There are 3 ways to turn a row about zero (a turn may also mirror it). The second row of each pair is the first, turned, with some noise. The first 27 pairs use one turn. New pairs use 2 turns, one after the other, and a turn may come again.
(in the rows, 100 means zero)
Some pairs, each with its turns in order after it:
[84,110,132,98,95,95,85,104]
[108,107,118,88,73,113,88,89] : C

[106,104,100,38,133,123,89,113]
[136,122,93,67,68,89,65,76] : R

[96,77,106,82,73,38,62,118]
[110,148,113,66,111,89,41,102] : C

[103,101,85,109,159,45,101,105]
[88,111,121,84,137,40,94,70] : R

[156,92,136,102,86,152,96,90]
[157,84,76,159,86,111,106,95] : K

[92,116,117,159,100,113,115,102]
[89,97,103,134,76,49,108,107] : K

[84,114,103,101,113,93,93,89]
[114,93,108,114,83,96,92,101] : C

[73,104,98,41,121,99,136,88]
[86,151,86,78,120,128,114,65] : K

[134,78,100,118,104,91,94,152]
[139,91,127,90,90,96,117,142] : K

[101,126,110,83,85,99,110,80]
[81,110,87,125,120,113,99,95] : K

[102,125,90,128,109,162,102,115]
[117,77,56,110,89,60,139,98] : K

[97,157,90,91,148,111,93,106]
[125,73,137,55,96,86,87,84] : R

[130,82,134,112,116,121,61,96]
[91,135,143,120,76,116,77,103] : R

[68,101,97,109,148,97,121,67]
[101,53,115,146,85,81,89,93] : C

[101,41,131,89,130,100,117,102]
[55,87,121,113,125,111,74,61] : C

[115,121,110,75,99,119,59,101]
[100,71,70,109,94,137,111,107] : K

[94,145,104,149,102,119,100,102]
[98,61,145,86,102,112,124,124] : R

[145,98,93,99,104,83,111,115]
[125,92,130,107,123,106,114,111] : K

[96,96,63,82,80,134,92,79]
[129,109,65,112,115,92,123,77] : C

[135,72,106,117,85,123,90,96]
[83,126,107,116,101,128,86,124] : R

[87,104,102,96,93,91,96,108]
[108,95,96,105,100,99,113,88] : R

[93,104,128,88,98,91,101,97]
[112,92,99,118,81,84,101,96] : R

[114,109,106,117,101,71,109,128]
[84,98,105,77,100,104,84,136] : C

[99,114,100,82,93,78,80,134]
[117,116,98,78,99,122,73,114] : C

[93,119,114,38,38,134,101,98]
[155,116,108,57,117,120,138,57] : C

[100,98,93,96,71,78,74,78]
[85,91,90,126,111,121,98,72] : R

[120,92,101,85,123,92,62,95]
[106,71,111,90,89,139,103,93] : K

New pairs, each followed by its turns in order:
[123,38,106,90,101,154,123,80]
[68,83,43,73,117,93,112,151] : R K

[78,40,98,85,89,109,76,102]
[99,41,92,77,113,122,115,104] : R R

[103,106,109,98,100,79,117,115]
[99,110,114,104,124,84,94,101] : R R

[129,101,101,140,85,101,103,106]
[76,131,91,79,109,90,107,120] : C K

[105,81,109,95,128,110,73,73]
[80,79,100,130,84,69,91,96] : C K

[85,108,135,98,71,85,98,128]
[104,113,68,104,106,146,91,100] : C K

[80,109,95,97,114,115,84,94]
[110,106,115,89,113,94,112,75] : R C

[105,57,98,96,107,99,104,121]
[117,97,93,121,115,134,107,114] : K K

[119,110,114,100,75,106,100,95]
[93,112,122,91,115,109,109,112] : K R

[80,102,88,89,89,94,106,109]
[90,101,85,89,112,97,86,104] : R R

[94,88,120,89,106,74,102,120]
[86,90,129,116,116,92,105,108] : R K

[138,105,117,101,90,90,109,106]
[103,111,128,102,103,95,103,129] : K R

[82,91,92,103,106,91,100,85]
[82,98,94,101,96,114,90,96] : K K

[79,86,110,101,121,74,139,107]
[109,97,87,110,141,67,109,82] : R R

[100,162,132,108,118,126,101,84]
[137,135,87,141,106,76,88,127] : C K

[110,62,97,108,118,70,86,110]
[118,83,122,114,65,93,98,122] : R C

[108,135,87,72,97,89,102,135]
[98,52,89,103,112,130,97,100] : K C

[143,90,108,75,111,151,119,79]
[103,131,104,116,87,57,125,53] : C K

[82,141,129,104,55,61,97,47]
[139,77,95,174,113,78,67,110] : C R

[107,106,96,95,91,81,77,53]
[88,86,92,93,68,88,67,73] : R K

[75,104,109,116,97,93,99,113]
[78,112,94,91,106,98,92,123] : K K

[143,122,88,90,91,101,97,111]
[110,114,91,94,103,90,151,108] : C K

[66,104,99,155,95,89,100,112]
[110,103,60,122,118,120,127,70] : C R

[94,130,87,76,79,103,103,86]
[112,107,102,104,115,93,64,122] : C R

[91,84,116,58,92,99,125,83]
[115,125,65,90,107,72,90,119] : R C

[105,85,102,112,100,44,106,102]
[90,110,129,89,67,132,89,82] : K C

[119,114,102,119,106,117,75,162]
[145,134,112,82,123,91,106,140] : K K

[77,133,106,98,85,68,97,84]
[91,133,126,71,116,115,97,112] : C C

[108,85,127,92,101,131,86,117]
[108,103,90,99,121,136,89,120] : K R

[80,110,84,109,99,113,92,99]
[90,105,105,74,111,101,85,97] : K K

[104,103,144,122,88,97,97,111]
[130,95,116,70,91,105,107,72] : C C

[105,96,111,162,48,98,74,125]
[112,85,132,70,80,98,85,174] : K K

[102,99,118,89,89,94,140,86]
[85,87,136,104,111,101,87,76] : C C

[81,115,105,95,84,98,107,118]
[108,113,100,95,126,109,103,86] : C C

[114,140,83,132,93,132,122,104]
[140,126,89,81,74,123,121,108] : R K

[156,94,104,133,144,100,80,107]
[151,133,127,136,89,96,75,104] : K K

[76,72,104,87,38,81,108,100]
[87,68,50,114,108,66,119,125] : R C

[98,91,98,72,111,128,100,104]
[98,86,80,103,126,121,92,112] : R K

[89,91,108,89,95,98,111,83]
[94,104,125,108,99,87,99,95] : C C

[104,47,85,110,90,107,118,91]
[106,101,121,129,107,108,57,76] : K R

